Each new row is followed by its nearest point in the smallest flat space through zero that holds the last named rows.

J537, 6 rows:
[[-20  15 -15 -18  -1 -11 -22   1 -34  13  14   7  15   4   7  -4  37   6]
 [ -3   8  12 -16 -33 -10 -26  18  12  13  -8  -2 -10 -18   2 -10  13  22]
 [  1  -6 -13 -14 -17  15  12  15   5   9  -6 -31 -17  18 -10  -9  13   2]
 [ 14  -2   2 -30 -19   6   7 -18 -20  27 -32  -4   3   4 -12  18  26  24]
 [  6   2  27  12   9  -8  -6  31  -5   8  -8 -17   4   5  -4  -2  18  17]
 [-15   7  42  -1  14  14  28 -21  39   3  -5   9   0 -11  -4  -7  20 -18]]
New rows:
[ 10 -25 -20 -12  -4  26  11  27  -4  21   7  -9  27  11   0  13 -12 -26] -> [  5  -8 -21   0   2   9  12   2 -10  -2   1 -16  -5  18  -5   2  -5  -5]
[  2  -6  -5 -28  16  22  -2   7  24 -26  13   0  26  19 -27  24  17  18] -> [-1 -1  0 -3  6  7 12 -4 -3  4 -3 -6  1  9 -4  1 10 -3]
[ 21   9  20  -4  27  16  15 -20   8  -9  16  24   8  -6 -25 -16  22  24] -> [ -3   4  24   2  16   3  13 -16   4   4  -6  10  10  -4  -2   5  14  -4]

J15, 6 rows:
[[ 48  18   6 -32 -28 -27 -16 -10  23 -37  22 -21  23 -24   3  13  16  -7]
 [-15   7  28  -7 -18 -24   4 -13  -1 -28 -12   4 -25 -18  -5 -49   2   9]
 [ -4  24   8  30 -19 -12 -10  25 -11  -1 -30  19   1 -11 -11 -15  -7 -13]
 [ 12  -9  14 -10   4   7  -4  -4  -7  40   4 -29  13   0 -17 -12  19 -46]
 [ -7  21 -20  -2  12 -31   1   6  -7  -2 -26  17  -6 -27 -12   6  21   0]
 [-19   2  -9  19  12  32 -15 -12  27 -14 -18 -12  18   0  -4  15 -18   5]]
New rows:
[ 18 -12   0   1  33  -2  39  -9   5 -15  13  -5 -16  -2  14  11  -6  14] -> [ -2 -12 -10 -16  12   0  11 -11   2  -6  16   2 -10   7  11  10   2  21]
[ 25   5 -10   7  -1   2  21   3  34  24  -2  33  11  -2  -6   6  -3  44] -> [  2   3 -15   4   3  -2   3   8  -1  -7   3  14   0   4   9  20  -5  16]
[  6 -18  10  11   7 -14  18  -7  14  -7 -12 -47   8  -7  36  16  -4 -11] -> [  5  -4   2  -8   2   9  -5 -12  13  -4   7 -16   9   0   0   5   1  -4]
[-15 -26  -9  17 -20  14  13  14  -7   4  -4   3  12  21   1  11  11  -4] -> [ -2  -6  -2  13   2  14   2  10  -7  14   2   5   2  15   4   6 -10  -1]

J249 (6 x 18):
[[  7 -16 -25 -11  -6  12  -4 -25 -34  14  -4  10  11  -4 -16  17 -16 -38]
 [ 17 -20  17  -9  13  39   7  14   9 -43 -25 -24 -13  -8   7 -31 -26  17]
 [-13  -9  25  16   2  17 -23  13 -19 -26  -7  17  32 -23 -25  12   2 -25]
 [ 25 -31  14 -36   9   2  20  -4   8  -5   4 -19  17   5 -25 -42  22 -11]
 [ -9  -7  10 -38  -1   2 -12   0  14 -25 -10 -12  -6  -2  -9  21  16   3]
 [ -1  10   3  -9  -7 -21  28  -2  -8 -29  -1 -18 -19  -3 -18 -16 -11  -4]]
New rows:
[  6  24  -5  16 -11  -2  -1  26 -16 -23 -12  -4  13 -17 -11  -1 -10  -8] -> [ -9   9  10  20  -3  -1   2   8 -15 -22  -4   4   1 -13 -10  -1 -14  -8]
[ 15 -21  17 -16  26  -6   0  28   3  -7 -17  15  16 -21 -11   6 -18   8] -> [  2 -13  15  -3   6  17  -8   8   2 -16  -8  -1  11  -8  -6  -6   2  -2]
[-25  -4  25   2  12   6  -5  14   4   6  -8 -14  -5 -14   0  15   5   8] -> [-10   3  13   1   2   4 -13  11  10 -13  -4   1   2  -5   3  10   7   9]
[ -2  -4  27   4   0  16 -15  24   3 -12  28  13   0  21 -24  16  18  21] -> [-10   0  21   3   4   0 -15  15  14  -9   1   5  13  -5  -3   6  21   7]
[-25  16 -28  -3 -22  -5  -9 -13  -1 -26   7 -14  28  25 -21  -3 -25  -8] -> [ -7   6  -5  -3  -8 -10   5  -7 -15 -11  -1  -1  -5  -5 -13  10  -8 -14]
[  7 -26  12 -14  -1  22  21  -8 -16  12  -9 -27 -13 -18   5 -14 -20  -1] -> [ 18 -17  -7 -12   4  19  12  -7  -7  -7 -10 -13  -7   0   0 -19 -19  -4]

J127:
[[ 19   9   8 -23  -8  -9 -13 -14 -28  21  13   6  20  22  12  21   3   4]
 [  7  14 -28  20  35 -16   3 -29 -13  -3  10 -21   2  13 -48  31  -2  15]
 [  5   2   8   0   6 -19  20  -9  12  15  32  18   2  30   2   4 -19  12]
 [ 16  -2  34   1 -39  -1 -27   5  11   5  25 -18   4   4  12   5 -17   4]
 [ 14   0  -9 -12   6  -2 -14 -10 -29  -3  28  15  -4  -2 -35   0 -14  11]
 [-15  -3  -5 -10  15  11  15   2  -2   7  -4  -8   8  12  17   3   4   4]]
New rows:
[  8   0  -9 -12   7 -12  35  -8   6  -9   7   3  41  39  -1  41 -19  14] -> [  0   8  -3  -2  20 -14  20 -17   0  19  17  -4  14  37   6  23  -5  13]
[  6   0 -10  22  -9   9   9 -19  -5 -13  -2  -5   2   2  10   0  -2  -3] -> [ 0  2 -1  7  1 -3  0 -2  5 -1 -5 -7  0 -1 -2  4  3 -1]
[-18   4  12   3  -5  -1   0   7   0  15 -24 -16   4  -7  13  15   4  -6] -> [ -5   2   4   3  -4   4  -1   3   6   3 -18 -17   7   0  18   7  12  -6]
[  5   0 -29  21  11  33  16 -19 -15 -22  -2   0   0   6  -4  29 -18   9] -> [ -7   1 -17   3  23   5   6  -8  -9  -4   2 -15   1   3 -18   9   0   9]
[  3 -10  13   7  -9 -14  15   6   5 -12  -4 -24 -23  -5  -3  -5   3  15] -> [ -3  -2   4  14  -4   1   0   4  17  -7   1 -12  -6  -5  -4  -2  -5   1]

J154 (6 x 18):
[[  5 -27 -13 -23   1  18  13  22   3  20   1  -1  -2   2   6 -17  19  -8]
 [  8 -29 -11  18 -20  36  -6  18  27 -13 -24 -10  -1 -19  18  12   6 -51]
 [ 10 -19  -5  12  -1   2  52  -4 -14  -4  13  20 -16   8 -33  23   2  10]
 [-22  -1 -26 -19  18 -18  12   0  13   2 -24  -1  13   8  -8   6  27   3]
 [ -7  -2 -34   6  -4 -13  13 -11  11 -11 -40 -12  29  13   9  -2  11 -13]
 [  7 -48   0   6  14  37  -4   1 -10  -5 -15 -13  14  -3  35  51   4  -1]]
New rows:
[  7  17  14   1  27 -21  28   9 -12 -21  -9  10   8  22  -7   3  -5  18] -> [ -4   9  -3   2   8 -19  17 -15 -12  -3   1   6   5  12 -13   8  -2  21]
[ 16   5   7  -6   9 -15  -7  17 -10  18  -2 -24 -20  -1 -28 -28  10  -3] -> [ -1   9   1 -14  -3  -5   0  10   3  12  12   5  -9   0  -9 -26   4   1]
[-10 -24  25   5 -16  18  -6 -17 -15  23  23  13 -19  11  25  25  17 -26] -> [ 10 -22  14   2   2  25  -4   9  -7   3  12   1 -10  -9   9  17  -4  -2]
[ 22  22 -10  17  -2 -24  25  15  16 -15 -17 -14   5 -12 -20   2  -9  -9] -> [ -2  13 -12  17 -14 -13  15  -8  11 -15 -12   4   0   1 -17  -3  -2 -15]
[ 22   2  28 -29 -17  -6 -21 -16 -18   7   3  28  28 -23  14  -9   1  27] -> [  5   7  15  -9   5  -1 -18  -4 -17  10  14  -5   5   5  15 -11 -11  20]
[-24 -18  28  -9 -27 -10  27 -19   8   2  15  -2  14  -8  22  26  28  24] -> [ -3 -11   0  -3  13   1   7  -4  -8   0   0   1   3   4   0  21   4  14]

J302, 6 rows:
[[-14  35  14  25  12 -10  30  12 -59   8 -11   5  28  16  -1  10  12  -2]
 [ -2  50 -33 -11 -59 -13   8  38  -3  19  33  24   5  28   5 -17 -19  -2]
 [-12  13 -40  19  -7  16 -14  -4 -17   8   9 -23  -4   1  20  17 -47   9]
 [-12  22 -22  17 -11   8  29  37   8  13  25 -14 -14  23 -11  24  -6 -25]
 [  8  36  -5   7 -22 -20  23  26   1   3   4 -15   8  48 -12   0  -3  17]
 [-22  10  -3  22 -30  21  49  11  -1   9  10  26 -21  -7  12  -2 -11   6]]
New rows:
[  7 -18 -30   3 -13  16  12 -40 -25  21   3 -22   3  27 -17 -35  -2   0] -> [  1   5  -7   4  -4   0  -4  -5  -5  -1  -3  -8   2   5   6   0 -13  14]
[-21 -15 -21 -10  25   5 -32  15   8 -17  -3   5  14  -4 -31  11  23  -5] -> [  5 -10   0 -12  21  -4 -22   2   4  -1   4  -9   4  -5 -10   8  13 -25]
[ 18 -25 -12  -2  -9 -34 -29   6  25  29   3   2  27 -24   6   2 -18  -4] -> [ 10  -6 -13 -21  -4  -5 -35  -5  11   0   7   0   3  -6   2  -8  -6  -5]
